There are 3 nested groupings, the coarsest first. Each group lies inside one group of the grouping before and may be the whole of it. The rows also spread widely along 13 directions, which tell nothing about the answers.
In the rows, zero is written as 128.
Some rows, each with its group in each grouping after it:
[122 162 113 142  97 128  88 136 135 149  81 112 141 134  86 111 184 115
  90 159 126 130 119 119  48 143 140 158 101 113]	K_599 Relo K_44
[176 173 142 142 125 160 101 114 131 123 141 127 143 111 101 149 182 133
 110 173 187 122 140 115  64 145 151 128  65 142]	K_877 pebul K_990
[129 100 117 128  97 143 161 112 161 118 129 143 104 152 188 116  97 137
 122 103 122 161 102 114 141 150 115 131 117  71]	K_877 zunol K_960
[137 149 114 124 175 144 123 156 160 169 174 118  95 109 118 177 180 113
 101 111  62 133 124 115 131 121 148 101 122 138]	K_599 Bor K_862
[114 152 146 127 101 121  98 166 105 150 113  91 101 114 102  94 143 143
  87  76 106 130  97 111 103 164 122 105 123 110]	K_512 mibi K_992
[125 129 133 130 130 169 121 109 148 135 134 132 162 111 128 112 149  96
 128 130 142 119 118  90 117 143 132 146  95 115]	K_512 veze K_400
[137 133 126 164 116 144 125  96 160 149 119 145 210 116 100 129 161 113
 132 135 135 135  87  92  79 114 126 183  67  85]	K_599 Relo K_60
[196 139 113 169 117 131 156 129 130  91 180 134 119 124 109 174 123 125
 127 167 126 123 106 145 127  79  74  98 114 117]	K_820 par K_825
[112 149 144 144 128 138 130 199 116 127 157  98 107 143 111 128 106 145
 104 123  75  73 142 132 129 101  78 107 140 137]	K_820 Pagup K_458
[165 146 122 142 163 127  80 137 160 156 174 154 136  98  76 160 210 128
  97 105 124 140  98 113  66 137 163 137  72 138]	K_599 Relo K_627
[137 105 151 149 125 130 148 160 107  98 163 117  99 174 132  89  93 145
  94  91 127 122 140 174 145 123 106 113 151 143]	K_512 lusu K_214
[142 123 158 149 133 133 171 137 128 131 158 104 131 144 130 132  74 159
 119  74 125 132 131 146 153 139 102 117 141 120]	K_512 mibi K_38
[155 139 135 146 124 146 129 118 167 126 131 144 156 134 127 156 138 144
 118 137 170 143 130 118  79 145 140 150  76 119]	K_877 fupeb K_145
[129 151 146 156 125 129 134 147 118 149 113 107 121 124 131 104 131 106
  99 164 152  70 116 103 165 107  98 128 137 154]	K_820 par K_295
[143  90 105 137  92  99 154 148 146 111 105 129  93 106 164 144  99 101
 128 115 110 152  47 125 170 128  56 114 160  80]	K_877 fupeb K_723
[ 85 137 119 141 123 205 107 144 140 126 149 124 145 165 164 109 125 133
 126 137  94 100 156 102 131 118 133 135  96 113]	K_512 lusu K_898
[127 134 138 127  83 135 167 173  73 108 131  85  87 137 132  81  97 119
 123  93  72 110 109 151 151 114  53  86 158  91]	K_877 Kotap K_531
[137 119  77 126 129 148  99 151 132 115 142 126  76 152 152 127 159  90
 105 167  74 136 123 138 147 101 121 100 129 122]	K_599 vavas K_815
[140 116  94 162 146 105 100 160 165 152 150 160 123 120 132 175 149 144
 103 105  76 149  64 116 126  92 118 130  98 102]	K_599 Bor K_419
[115 102 121 146 134 127 100 151 158 112 131 140 133 135 143 134 115 134
 108 137 136 128 122 120 128 145 121 154 117 122]	K_512 mibi K_4
[135 153 115 158 161 161 139 174 159 137 190 113 150 122  91 197 149 121
 133 139  33 102 143 132 102  70 101 118 106 123]	K_599 Bor K_618
[162 100 139 128 157 122 159 137 139 101 169 127 119 128 105 137 141  76
 107 156 123 122 153 165 137 119 124 148 150 150]	K_820 par K_558
[132 125 155 145 126 115 183 162 152 139 146 113  95 141  99 106 120 106
  78 121 120 103 132 150 125 126 102 126 162 153]	K_820 Pagup K_65
[143 116 161 106 132 162 111 145 100  67 160 102 161 109 127 142 107 134
 180  97 134 126 167 126 114 183 119 137 109  91]	K_877 fupeb K_735
[118 144 153 130 136 188  89 176  89  88 171 112 188  93 116 128 139 110
 172 142 101  59 137  92 124 115  97 136  86 107]	K_877 pebul K_990
[150 116 145 140 128 133 123 133  94 110 162 115 138 170 135 107 101 162
 119  88  98 137 140 165 131 108 122 137 105 103]	K_820 par K_295
[126 120 139 133 108 137 141 128  87 118 113  85 126 114 177 107  73 115
 154 120 146 112  95 104 214 132  76 113 160 101]	K_512 lusu K_898
[140 115 144 155 152 136 153 133 167 124 170 144 141 136 128 158 112 142
 125 114 141 128 134 122 129 142 120 136 119 127]	K_599 Relo K_60
[129 166 135 180 104 107 178 121 186 212  87 113 127 137 101 125 143 129
  48 123 134 142  83 121  95 117 117 131 128 139]	K_512 mibi K_4
[106 124 124 154 134 133 115 143 138 158 114 130 120 170 148  95 136 129
  83 140 120 117 134 135 138 114 130 148 119 140]	K_599 Relo K_60
[137 129 147 136 129 180 152 140 162 102 175 139 120 136 139 138 131 130
 127 121 142 114 156 112 111 162 122 114 110 129]	K_877 fupeb K_735
[105  93 144 125 164 104 113 140 162 138 115 126 135 131 189 161  62 153
 134  95 155 146 127 107 184 168 129 155 138 118]	K_512 veze K_400
[131 128 128 131 102 143 141 123 131 129 113 125 133 138 144 108 125 118
 123 122 131 141 124 123 119 134 114 142 108  95]	K_877 Kotap K_531
[125 112 173 107 168 113 111 178  65 129 149 105 132 113 105  63 155  93
 106  78 111  92 143 162 154 121 134 153 131 162]	K_877 Kotap K_531
[146  93 100 169 137 142  87 153 140  82 180 189 126 198 140 110 144 142
  87 172 125 115 150 168 109  74 133 157  75 143]	K_820 par K_825
[114 110 154 139 150 111  92 171 118 155 149 153 120 141 125  64 147 145
  71  75 136  92 101 123 137 121 143 153 101 160]	K_820 Pagup K_65
[133 104 128 131 123 112 125 141 152 102 105 118 125 128 138 155 106 118
 136 148 155 138 141 121 122 164 114 158 145 104]	K_599 Bor K_618
[124 143 119 121 129 114 112 147 187 153 100 115 129 112 114 185 155 109
 103 145  97 173 122 125  71 156 144 152 116 102]	K_877 pebul K_990
[140 124 127 151 116 149 133 118 124 132 120 125 139 151 143  96 136 117
 116 144 146 117 124 119 133 111 118 144 109 114]	K_599 Bor K_618
[132  93 107 128 129 125  48 171  87  64 119 137 137 133 130  94 150  96
 133 175 145  99 132 131 132 123 114 159 111 126]	K_599 vavas K_815
[130 126 145 123 156 125 147 157 154 143 163 102 159  99  98 170 108 120
 140  83  59 129 119 118 122 119 110 148 128 100]	K_820 Pagup K_458
[120 122 155 129 118 155 143 145 142 116 155 130 132 145 107  93 132 120
 108  93 106 115 147 116  96 156 135 146 116 105]	K_820 par K_825
[136 139 113 178  79 125 177  92 159 187  84 117 121 189 153  91 115 139
  63 116 124 169  80 147 128  84 111 131 121 108]	K_512 lusu K_214

New rows, each followed by its group in each grouping:
[132  92 132 111 178 116  83 134 139 121 144 136 158 114 147 153 128 111
 141 121 126 141 137 119 158 137 163 183 105 117]	K_820 par K_825
[117  96  86 145 135 111  82 153 144 147 102 168 103 161 163  84 185  71
  58 193 112 129  90 154 151  68 137 159 108 159]	K_877 pebul K_990
[164 137 114 130 154 136  88 143 133 108 167 127 103 124 144 184 127 153
 126 160 144 121 144 121 135 118 125 111 100 140]	K_820 Pagup K_458
[143 119 151 171 135 137 214 135 202 141 184 141 148 159  85 139 119 121
  88 113  95 123 143 160  84  98 112 151 121 136]	K_820 Pagup K_65
[138 106 106 127 130 136 102 125 132  99 119 143 152 113 163 142 128 100
 151 165 145 130 115 111 148 119 112 160 100 103]	K_877 Kotap K_531
[167 113 136 159 144 140 181 110 160 131 172 138 155 147 105 135 144 112
 111 112 110 144 129 150 107 107 131 155 111 117]	K_599 Bor K_862
[122 123 105 168 111 114  99 135 139 140  84 124 170 180 124 120 135 137
 103 164 108 142 135 156  83  79 125 191  90 105]	K_599 Bor K_618
[136 150 107 164 105 123 136 151 147 164 120 154  74 147 157 109 148 143
  67 137 138 118  75 117 140  95  97  94 109 144]	K_877 Kotap K_531
[154 105 151 105 139 157 139 134 119  85 177 113 161 102 110 141 135  89
 162 103  92 143 139 140 115 147 124 141 114  90]	K_877 pebul K_990
[112 127  90 161  87 153 109 137 160 139  97 163 116 161 173  95 153 106
  84 191 133 121  84 103 128  97 109 137  93 115]	K_877 pebul K_990
[103 109 135 152 146 145 154 145 187 141 133 136 133 157 132 121 129  90
  87 153 128 110 150 131 136 121 134 161 144 162]	K_512 lusu K_214
[112 114 123  89  68 195 115 136  84  62 116  85 139 114 123  69 151  61
 168 136  81 119 143 113  98 172 100 133 124  56]	K_877 fupeb K_735
[154 138 135 139 119 129 130 123 111 124 131 100 156 124 113 136 127 146
 137 103 121 144 118 124 105 139 118 142 106  85]	K_599 Bor K_862
[108 104 148 159 139  91 131 174 107 148 121 115 163 135 121  93 102 111
 109  95  73  97  87 141 170  75  86 174 138 116]	K_820 par K_295
[ 88 149 119 122 109 173 127 137 195 159 115  99 128 125 133 160 123 136
 118 105  68 153 135  82  81 183 139 125 116  73]	K_512 mibi K_4
[122 107 137 153 138  87 164 161 128 137  95  97 103 142 153 123  72  94
  97 162 143 104 119 158 204 102  68 131 194 164]	K_512 veze K_400
[155 104 113 144 169 142  88 156 129  76 186 149 167 119 136 179 117 134
 170 138 119 115 128 117 142 106 110 141  92 111]	K_599 vavas K_815
[140 127 132 142 109 166 125 142 150  75 176 133 131 161 119 155 106 163
 130 130 103 129 169 134  71 147 117 129  97  88]	K_820 par K_295
[117 104 138  91 139 149  99 132 129 126 131 123 142  98 145 113 158  95
 140  86 111 144 115  99 132 173 151 148 106  96]	K_877 fupeb K_735
[178  91 159 110 147 126 147 124 115  89 177 130 134  90 133 138 123 101
 149  88 149 153 103 134 159 160 122 126 129 106]	K_877 pebul K_990
[196  66 129 110 128  74 141 136 102  48 156 105  72  98 116 150  99 100
 130 111 147 180 110 187 161 174  92 105 183 112]	K_512 mibi K_4
[171 100 128 164 135 138 163 117 157 110 193 157 181 154 135 168 101 157
 140  82  78 182  99 166 108  85 111 145  74  71]	K_877 pebul K_990
[140 134 122 123 147 164 123 129 155 125 156 126  98 116 144 148 143 104
 115 155 143 115 139 105 145 146 126  99 125 148]	K_512 veze K_400
[133 101  90 109 108 131  97 116 152 105  94 121 135 113 165 167 131  98
 155 151 109 181 107 116 122 153 121 155 110  67]	K_877 fupeb K_735
[121 139 143 146 108 142 132 144 154 142 109 132 113 162 150 107 128 141
  83 143 158 125 136 124 107 150 131 137 111 134]	K_877 pebul K_990
[156 142 129 177 121 158 138 120 125 121 165 139 165 151 114 131 131 154
 126 135 129 115 117 130 105  89 102 131  79 112]	K_599 Relo K_60
[138 104 133 128 131 108 129 137 144 108 118 131 134 135 159 158  88 146
 136 117 150 156 133 140 135 148 115 154 120 103]	K_877 Kotap K_531
[150  98 145 151 132 127 172 129 185 105 170 159 114 139 135 148  98 133
 110 110 149 136 121 118 131 157 115 133 136 115]	K_820 par K_295
[147 124 140 127 135 143 138 142 117 110 134 115 139 111 118 119 152  69
 121 166 130 110 128 136 140 117 112 137 130 137]	K_877 pebul K_990
[195  88  92 138 171 103 109 102 117 121 148 137 137 140 129 144 175  82
 113 170 122 167 118 192 153  58 145 161 104 142]	K_599 Bor K_618
[148  96 122 136 130 129 105 139 126  85 144 144 141 128 153 128 109 127
 152 119 150 133 109 107 148 145 110 137 114  95]	K_599 vavas K_815
[162 129 126 143 110 152 162 113 122 125 164 115 131 143 117 112 140 129
 124  88  89 149 105 135 107 121 115 116 109  81]	K_599 Bor K_862
[195  98 121 128 127 149 136 105 110  81 210 134 125 142  98 125 148 133
 120  81 100 180 128 188  96 128 137 112  93  97]	K_512 mibi K_38
[140 104 150 142 135 117 131 177 118  76 170 128 124 144 111 134  89 142
 126 111 115 109 149 153 124 132  95 140 136 116]	K_820 par K_825
[118 106 165 122 128 109 151 123 135 130  84  96 137 128 140 112  92 110
 129 118 175 135 145 118 150 193 122 170 162 113]	K_599 Relo K_60
[122 116 129 140 134 157 144 146 177 139 149 158 133 133 142 126 146 109
 101 116 116 120 108 108 124 123 127 138 103 129]	K_877 fupeb K_145
[124 157 172 139 112 139 191 135 173 155  96  93 129 130  96 115 124 104
 101 126 164 113 158  97  89 191 127 135 156 135]	K_599 vavas K_815
[152 102 106 118 113 131 121 101 149 118 125 122  94 124 174 153 109 129
 130 108 140 185  85 114 160 161 125 109 130  88]	K_512 lusu K_214
[108 111 129 112 121 126 100 171 131  98 123 130 134  97 120 121 143  92
 132 130 106 108 110 105 111 152 107 161 118  97]	K_877 zunol K_960
[128 104 116 155 122 153 149 145 208  96 175 171 132 125 128 172 108 126
 125 125 117 132 110 101  99 148  92 124 113 100]	K_512 veze K_400
[133 106 138 113 160 126 118 140 128 150 155 126 131 148 152 128 131 130
 108  75  75 169 120 156 145 120 156 140 106 112]	K_877 pebul K_990
[139 122 128 123 150 124 137 145 160 126 143 115 106 113 107 157 143  87
 101 146 126 133 139 145 121 142 124 125 150 152]	K_512 veze K_400
[ 87 136  97 128  79 134 110 155 142 165  55 102 113 123 164 108 139  97
 113 134  74 131  66  93 137 125  90 135 130  79]	K_877 fupeb K_723
[121 147 138 125 113 118  90 148  93 125  64  79 119 123 136 111 125 120
 125 172 180  99 149 108 133 161 116 147 143 129]	K_599 Bor K_618
[ 94 145 160 132  87 123 127 179 144 127  74 104 114 119 138 115  96 131
 113 136 155 102 119  84 114 191  90 134 150 108]	K_877 pebul K_990
[149 128 128 148 104 155 168 124 148 123 160 118 104 140 123 118 124 129
 100 106 111 143 113 132 118 140 105  94 127 108]	K_512 mibi K_4
[150 126 126 150  98 151 138 130 129  88 146 128 141 127 115 118 120 115
 135 166 146  97 121 116 107 119  87 136 110 110]	K_820 Pagup K_65
[108 125 152 164 111 152 136 177 135 126 177 140 113 150 123  84 109 175
  88  53  99 105 101 114 115 143  96 103 115 113]	K_512 mibi K_4
[143 110 132 124 124 124 131 141 138 113 111 120 115 125 145 132 132 104
 118 142 153 134 128 137 134 148 114 143 132 129]	K_877 fupeb K_723
[113 156 112 165 109 134 112 166 150 158  99 131 107 149 150 122 145 122
  77 189 131 100 104 115 130  93  99 120 116 148]	K_877 pebul K_990
[131 140 114 127 118 125 125 139  99 147 102  77  97 156 136 112 143 110
  98 144  84 142 146 161 136 113 130 124 146 116]	K_599 Bor K_419
[156 161 126 160 121 150 134 129 124 143 158 110 141 136  95 139 151 134
 105 129 109 128 120 150  97  90 118 114  97 128]	K_512 lusu K_898
[171 117 134 162 143 136 152 121 130 123 187 137 140 126 119 140 117 145
 118  91 126 140  96 144 141 105 104 115 105 122]	K_512 mibi K_38
[106 133 155 145 122 167 147 127 140 119 120 107 168 160 122 108 114 118
 129 152 144 102 187 122 101 156 128 172 120 120]	K_599 Relo K_60
[129 134 124 148 118 150 122 133 126 143 138 128 128 141 139 103 143 119
 105 131 100 110 107 111 141  97 115 129 105 112]	K_820 par K_295
[130 140 163 125 119 155 121 144 117  97 115 106 145 109 107  97 136 101
 139 154 199  79 159  82 109 192 123 143 132 133]	K_599 vavas K_815
[164 137 156 166 125 129 191 139 155 126 162 121 149 121  98 163 102 146
 132  98 137 119 113 118 108 130  87 124 130 108]	K_599 Bor K_618
[114 170 165 172 134 151 156 158 146 168 150 108 189 122  64 125 143 135
 113  91  84  87 127 109  74 116 115 153 105 124]	K_599 Relo K_44
[140 129 137 135 127 201 207  87 142 136 174 116 172 130 158 119 120  95
 158 108  81 126 126 112 156  94 110 135 100  80]	K_877 zunol K_960
[159 134 137 117 110 164 155 131 126 113 159 114 115 111 117 122 147 107
 127  95 108 135 106 123 110 146 110  97 115  98]	K_877 fupeb K_145
[144 125 157 130 139 140 124 145 120  98 160 119 138 100 102 129 132 123
 141 106 155 108 128 106 114 180 120 132 126 121]	K_599 Relo K_44
[119 128 122 148 164 118  87 141 167 174 134 137 123 145 168 164 120 177
  89 105 132 155 118 118 145 131 163 140  91 142]	K_512 mibi K_992
[ 99 106 121 124 157 151  78 138 189 120 124 156 148 142 166 161 134 140
 130 148 162 137 173  84 109 192 182 185  95 114]	K_599 Bor K_419
